There are 4 nested groupings, the coarsest first. Each group lies inside one group of the grouping before and may be the whole of it. The rows also spread widely along 10 directions, which tell nothing about the answers.
Some rows, each with its group in each grouping after it:
[-0.43, -0.08,  0.16, -0.16, -0.07,  0.00, -0.49,  0.31,  0.01,  0.08,
  0.12, -0.04, -0.14,  0.26,  0.14, -0.04, -0.13, -0.09,  0.26, -0.13,
 -0.05] -> Q151 fopo Q72 Q123
[-0.26, -0.11, -0.03,  0.09,  0.31,  0.03, -0.01, -0.28, -0.06, -0.12,
 -0.07,  0.04, -0.01,  0.09,  0.19, -0.16, -0.26, -0.26,  0.16, -0.21,
  0.06] -> Q151 fen Q484 Q195
[ 0.01, -0.15, -0.05,  0.12,  0.33,  0.02,  0.06, -0.21,  0.12, -0.07,
 -0.05,  0.06, -0.09, -0.07,  0.11,  0.03, -0.17, -0.13,  0.17,  0.01,
  0.02] -> Q151 kiro Q885 Q84
[ 0.11, -0.06,  0.26, -0.09,  0.05,  0.09, -0.23,  0.21,  0.25, -0.02,
 -0.12,  0.01, -0.16,  0.01,  0.08,  0.16,  0.03, -0.14,  0.36,  0.05,
  0.04] -> Q151 fen Q394 Q854
[-0.56,  0.16,  0.02, -0.05,  0.09, -0.10, -0.24,  0.04, -0.07,  0.01,
  0.11,  0.10,  0.08,  0.34,  0.11, -0.07, -0.25, -0.51,  0.24, -0.43,
  0.10] -> Q151 zar Q698 Q464
[ 0.03, -0.04, -0.14,  0.09,  0.12, -0.31, -0.14,  0.13,  0.03, -0.21,
 -0.01,  0.07,  0.27,  0.03, -0.07,  0.33,  0.34, -0.48,  0.17, -0.35,
  0.10] -> Q151 kiro Q579 Q728
[-0.30,  0.24,  0.15,  0.02, -0.08, -0.30, -0.35,  0.02, -0.17, -0.13,
  0.04,  0.10,  0.34,  0.38, -0.04, -0.02,  0.11, -0.36, -0.06, -0.50,
  0.08] -> Q152 Lipu Q307 Q543
[ 0.15,  0.14,  0.44, -0.01,  0.07,  0.22, -0.29, -0.10, -0.14,  0.22,
 -0.15,  0.14,  0.21, -0.08, -0.27,  0.22,  0.06, -0.14, -0.05, -0.04,
 -0.18] -> Q152 Lipu Q101 Q970
[ 0.06,  0.14,  0.47,  0.17,  0.24,  0.19, -0.17, -0.06, -0.18,  0.32,
  0.04,  0.21,  0.28,  0.00, -0.27,  0.48,  0.02, -0.27, -0.43, -0.05,
  0.04] -> Q152 vafos Q959 Q519
[ 0.16, -0.45, -0.06,  0.12,  0.03, -0.21, -0.21, -0.14,  0.02, -0.40,
 -0.29, -0.03,  0.09, -0.04,  0.34, -0.25,  0.23,  0.08,  0.19, -0.20,
 -0.01] -> Q151 fen Q142 Q570
[-0.62, -0.13,  0.26, -0.14,  0.06,  0.50, -0.23, -0.19, -0.27,  0.08,
 -0.07, -0.08, -0.15,  0.19,  0.12, -0.24, -0.34,  0.01,  0.13,  0.02,
 -0.15] -> Q151 kiro Q756 Q59
[ 0.32, -0.04,  0.01, -0.23,  0.02, -0.14, -0.46,  0.09,  0.18, -0.21,
 -0.27,  0.02,  0.01, -0.22, -0.11, -0.11,  0.30, -0.03,  0.70, -0.03,
 -0.32] -> Q151 kiro Q756 Q73
[ 0.06,  0.00,  0.17,  0.00, -0.12,  0.07, -0.17, -0.29, -0.31, -0.38,
 -0.37, -0.19,  0.15,  0.05, -0.09, -0.34,  0.47,  0.18,  0.13,  0.05,
 -0.18] -> Q151 fen Q484 Q783
[-0.17, -0.05, -0.11, -0.10,  0.02,  0.00, -0.30,  0.13, -0.10,  0.14,
  0.07, -0.03,  0.05, -0.15, -0.20,  0.15,  0.05, -0.09,  0.32, -0.10,
 -0.30] -> Q151 zar Q653 Q34
[ 0.38, -0.24,  0.21,  0.27,  0.34,  0.27,  0.11, -0.26,  0.02,  0.14,
 -0.13,  0.12, -0.02, -0.32, -0.04,  0.27,  0.00,  0.01, -0.17,  0.25,
 -0.02] -> Q151 zar Q371 Q804
[-0.05, -0.04,  0.13,  0.10,  0.16,  0.00,  0.00, -0.07,  0.07, -0.07,
 -0.07,  0.04,  0.05,  0.06,  0.11,  0.13, -0.15, -0.17,  0.10, -0.06,
  0.11] -> Q152 sekob Q615 Q568
[-0.36, -0.08, -0.04, -0.13,  0.04,  0.17, -0.27,  0.04, -0.22,  0.04,
 -0.03, -0.13, -0.01, -0.02, -0.15,  0.07,  0.00, -0.14,  0.40, -0.05,
 -0.28] -> Q151 fopo Q469 Q391
[-0.28, -0.12,  0.12,  0.06,  0.02,  0.04, -0.09,  0.09, -0.03, -0.06,
  0.19, -0.13, -0.21,  0.20,  0.08,  0.10,  0.02,  0.17, -0.11,  0.18,
  0.11] -> Q151 fopo Q469 Q748
[-0.22,  0.06,  0.17,  0.04,  0.09,  0.01, -0.09, -0.18, -0.02, -0.18,
 -0.10, -0.03, -0.11,  0.28,  0.19, -0.35, -0.13, -0.07,  0.21, -0.01,
  0.11] -> Q151 fopo Q131 Q31
[-0.46,  0.03,  0.21, -0.05,  0.21,  0.04, -0.23,  0.04, -0.08, -0.37,
  0.22, -0.11, -0.16,  0.35, -0.01,  0.19,  0.20, -0.23,  0.00,  0.18,
  0.21] -> Q151 kiro Q885 Q111
[ 0.36,  0.14,  0.36,  0.13,  0.06, -0.05, -0.22, -0.07,  0.12,  0.30,
 -0.11,  0.34,  0.17, -0.03,  0.00, -0.04, -0.05, -0.15, -0.07, -0.18,
  0.00] -> Q151 zar Q371 Q804
[-0.07, -0.26,  0.24,  0.05,  0.05,  0.30, -0.16, -0.43, -0.27, -0.17,
 -0.38, -0.06,  0.07,  0.00,  0.15, -0.41,  0.04,  0.16,  0.08,  0.03,
 -0.18] -> Q151 kiro Q579 Q728
[-0.25, -0.04, -0.09,  0.01, -0.19, -0.05, -0.04,  0.17,  0.03, -0.08,
 -0.09, -0.13,  0.05,  0.17,  0.09,  0.08, -0.05, -0.08,  0.28, -0.28,
  0.01] -> Q152 Lipu Q101 Q970
[-0.29,  0.33, -0.09, -0.06, -0.23,  0.08,  0.09, -0.18, -0.15,  0.11,
 -0.09, -0.12, -0.01,  0.19, -0.12, -0.39, -0.16,  0.18,  0.28, -0.11,
 -0.24] -> Q151 kiro Q885 Q84
[ 0.04, -0.43, -0.04,  0.13,  0.22,  0.12, -0.10, -0.21, -0.23, -0.07,
 -0.19, -0.01,  0.18, -0.26, -0.01,  0.19,  0.16, -0.14,  0.02, -0.12,
 -0.16] -> Q151 fen Q142 Q570
[ 0.13, -0.36, -0.16,  0.03,  0.37,  0.04, -0.10, -0.45, -0.10, -0.16,
 -0.10, -0.08, -0.15, -0.40, -0.03, -0.19, -0.01,  0.33,  0.21,  0.22,
 -0.33] -> Q151 fen Q142 Q570
[-0.14, -0.17, -0.22,  0.05,  0.26, -0.33, -0.35, -0.12, -0.16,  0.03,
  0.27,  0.04,  0.04, -0.15, -0.13, -0.05,  0.04,  0.15,  0.01, -0.10,
 -0.26] -> Q151 fopo Q469 Q391
[ 0.16, -0.19, -0.31,  0.09,  0.65, -0.26, -0.01, -0.37,  0.18, -0.39,
  0.03, -0.05, -0.25, -0.34,  0.00, -0.06, -0.16,  0.16,  0.41,  0.26,
 -0.11] -> Q152 vafos Q959 Q519
[ 0.11,  0.08, -0.40, -0.19,  0.00, -0.18, -0.10,  0.01, -0.01, -0.21,
 -0.05, -0.25, -0.10, -0.31, -0.39,  0.04,  0.32,  0.17,  0.67,  0.12,
 -0.43] -> Q151 fen Q142 Q570
[ 0.11, -0.22, -0.12,  0.02, -0.18, -0.25, -0.26,  0.41,  0.11, -0.02,
  0.12, -0.05,  0.06, -0.06, -0.06,  0.34,  0.43,  0.14,  0.02, -0.07,
 -0.06] -> Q151 kiro Q885 Q111
[-0.12,  0.25,  0.09, -0.03,  0.00,  0.13, -0.12, -0.03, -0.21,  0.24,
 -0.01, -0.04,  0.13, -0.06, -0.36,  0.15, -0.04,  0.03,  0.09, -0.03,
 -0.27] -> Q152 vafos Q959 Q519
[-0.37, -0.25, -0.38, -0.12,  0.23, -0.05, -0.17,  0.07,  0.19,  0.09,
  0.07, -0.05, -0.22, -0.17,  0.13,  0.03, -0.57, -0.07,  0.65, -0.24,
 -0.25] -> Q152 Lipu Q307 Q543
[-0.04, -0.13, -0.06,  0.03,  0.07, -0.07, -0.12, -0.14, -0.04, -0.22,
 -0.15, -0.03,  0.05,  0.00,  0.06, -0.14,  0.14, -0.02,  0.23, -0.09,
 -0.09] -> Q151 kiro Q885 Q111

New rows, each followed by its group in each grouping:
[ 0.07,  0.15,  0.24,  0.01, -0.14, -0.03, -0.32,  0.10, -0.17,  0.15,
 -0.03,  0.03,  0.19,  0.08, -0.24,  0.11,  0.29, -0.04, -0.06, -0.09,
 -0.15] -> Q151 fopo Q72 Q123
[-0.17, -0.55, -0.09,  0.15,  0.20,  0.00, -0.19,  0.12, -0.10, -0.11,
  0.01, -0.04,  0.08, -0.09,  0.12,  0.39,  0.16, -0.23,  0.03, -0.13,
  0.02] -> Q151 fopo Q469 Q391
[-0.09,  0.15,  0.18, -0.06, -0.02,  0.07, -0.04,  0.01, -0.01, -0.33,
 -0.20, -0.16,  0.04,  0.16, -0.06,  0.12,  0.17, -0.21,  0.36,  0.08,
  0.05] -> Q152 sekob Q615 Q568
[-0.14,  0.31,  0.06, -0.03, -0.19, -0.43, -0.30,  0.03, -0.06, -0.14,
  0.06,  0.07,  0.20,  0.37,  0.00, -0.26,  0.20, -0.12,  0.04, -0.40,
  0.06] -> Q151 fen Q142 Q570
[-0.25, -0.08,  0.08,  0.07,  0.21,  0.07, -0.09, -0.21, -0.17, -0.14,
  0.07, -0.10, -0.14,  0.10,  0.01, -0.11, -0.03,  0.07,  0.01,  0.18,
  0.00] -> Q151 fopo Q131 Q31
[-0.02,  0.07, -0.03,  0.01,  0.02, -0.07, -0.06,  0.01,  0.03, -0.09,
 -0.01, -0.08,  0.00,  0.00, -0.12,  0.15,  0.05,  0.02,  0.19, -0.02,
 -0.07] -> Q152 Lipu Q101 Q970
[-0.18,  0.05,  0.08, -0.02,  0.05, -0.02, -0.20, -0.01, -0.19, -0.23,
 -0.02, -0.11,  0.09,  0.11, -0.15,  0.11,  0.31, -0.18,  0.10, -0.06,
 -0.02] -> Q151 fen Q484 Q783
[ 0.12, -0.12,  0.22,  0.01, -0.16,  0.16,  0.00, -0.01,  0.04, -0.38,
 -0.50, -0.18,  0.08,  0.07,  0.17, -0.04,  0.20, -0.06,  0.43,  0.05,
  0.03] -> Q152 sekob Q615 Q568
[-0.05,  0.19, -0.11,  0.20, -0.03, -0.13,  0.28, -0.12, -0.06, -0.09,
 -0.19,  0.01,  0.32,  0.13, -0.02,  0.12, -0.03, -0.36,  0.14, -0.36,
  0.11] -> Q152 sekob Q615 Q568
[-0.22,  0.03, -0.03,  0.13,  0.23, -0.17,  0.06, -0.17, -0.04, -0.27,
  0.29, -0.09, -0.18,  0.20,  0.02,  0.06,  0.07,  0.09, -0.23,  0.16,
  0.21] -> Q151 fen Q142 Q570
[ 0.07,  0.05,  0.33,  0.04,  0.28,  0.04, -0.22, -0.17, -0.05,  0.00,
  0.01,  0.16,  0.06,  0.02, -0.09,  0.15,  0.08, -0.24, -0.10,  0.01,
  0.05] -> Q151 fen Q142 Q570
[ 0.43, -0.13,  0.07,  0.22,  0.09, -0.21, -0.04, -0.33, -0.07, -0.50,
 -0.32, -0.02,  0.22, -0.04,  0.00, -0.15,  0.57,  0.07, -0.03,  0.05,
  0.01] -> Q151 kiro Q885 Q84
[ 0.17, -0.20,  0.26, -0.06, -0.10,  0.09, -0.30,  0.18,  0.01, -0.48,
 -0.37, -0.20,  0.01,  0.06,  0.03,  0.10,  0.58, -0.14,  0.43,  0.17,
  0.03] -> Q151 fopo Q131 Q31
[ 0.06, -0.24,  0.23,  0.25,  0.18,  0.15,  0.04, -0.23, -0.07, -0.03,
 -0.21,  0.08,  0.09,  0.04,  0.18,  0.05, -0.02, -0.17, -0.12, -0.06,
  0.14] -> Q151 fopo Q469 Q748
[-0.21,  0.07, -0.26, -0.24, -0.18, -0.06, -0.18, -0.02, -0.14, -0.28,
 -0.19, -0.29, -0.06, -0.01, -0.14, -0.28,  0.18,  0.08,  0.72, -0.08,
 -0.36] -> Q151 fen Q142 Q570
[ 0.25,  0.08, -0.20, -0.06, -0.10, -0.17, -0.06,  0.31,  0.14, -0.07,
  0.02, -0.24, -0.06, -0.23, -0.36,  0.38,  0.34,  0.29,  0.34,  0.20,
 -0.22] -> Q152 vafos Q959 Q519
[-0.17, -0.57, -0.20,  0.09, -0.04,  0.04, -0.18,  0.07, -0.13,  0.03,
 -0.22, -0.07,  0.13, -0.15,  0.23, -0.02, -0.03, -0.07,  0.29, -0.32,
 -0.18] -> Q151 fopo Q131 Q31
[-0.21, -0.22, -0.01,  0.06,  0.26,  0.14, -0.14, -0.14, -0.23, -0.10,
  0.12, -0.11, -0.09, -0.13, -0.14,  0.17,  0.10,  0.02,  0.00,  0.21,
 -0.14] -> Q151 zar Q371 Q804
[ 0.14,  0.02,  0.05,  0.15,  0.24, -0.08,  0.02, -0.22,  0.00, -0.15,
  0.00, -0.03, -0.11, -0.01, -0.05, -0.02,  0.09,  0.11, -0.01,  0.21,
  0.01] -> Q151 fopo Q72 Q123
[-0.06,  0.03, -0.02,  0.17, -0.09, -0.21,  0.03, -0.08, -0.01, -0.27,
 -0.11, -0.03,  0.09,  0.26,  0.18, -0.22,  0.15, -0.03,  0.05, -0.16,
  0.17] -> Q151 zar Q653 Q34
[-0.01,  0.00,  0.11, -0.02, -0.12, -0.01, -0.18,  0.23,  0.09,  0.10,
  0.07, -0.06, -0.04,  0.03, -0.09,  0.26,  0.04,  0.16,  0.01,  0.00,
 -0.06] -> Q152 Lipu Q307 Q543
[-0.07, -0.08, -0.02, -0.03,  0.15, -0.22, -0.35, -0.05, -0.01, -0.09,
  0.03,  0.06,  0.04, -0.02,  0.04, -0.13,  0.04, -0.04,  0.18, -0.20,
 -0.11] -> Q151 fen Q484 Q783
[ 0.00,  0.14,  0.30, -0.04,  0.17,  0.19, -0.18, -0.19, -0.09, -0.08,
 -0.11, -0.03, -0.10,  0.04, -0.14, -0.07,  0.09, -0.02,  0.21,  0.25,
 -0.10] -> Q151 fopo Q469 Q391
[ 0.04,  0.06,  0.12,  0.07,  0.17, -0.16, -0.22, -0.08, -0.01,  0.09,
  0.11,  0.21,  0.15,  0.03, -0.10,  0.09,  0.06, -0.15, -0.13, -0.18,
 -0.01] -> Q151 kiro Q756 Q73
[-0.29, -0.43, -0.16, -0.13, -0.17,  0.12, -0.31,  0.13, -0.08,  0.05,
 -0.14, -0.19, -0.06, -0.14,  0.12, -0.08, -0.16,  0.29,  0.41, -0.16,
 -0.37] -> Q152 Lipu Q101 Q970
[ 0.41,  0.17,  0.19,  0.33, -0.11, -0.25,  0.17,  0.03,  0.18, -0.03,
 -0.27,  0.20,  0.32,  0.23,  0.14,  0.11,  0.22, -0.37, -0.09, -0.36,
  0.35] -> Q151 fopo Q469 Q748
[ 0.16,  0.23,  0.13,  0.07,  0.16, -0.18, -0.17, -0.25,  0.00, -0.03,
 -0.21,  0.16,  0.22,  0.00, -0.06, -0.20, -0.09, -0.15,  0.22, -0.24,
 -0.09] -> Q152 vafos Q959 Q519
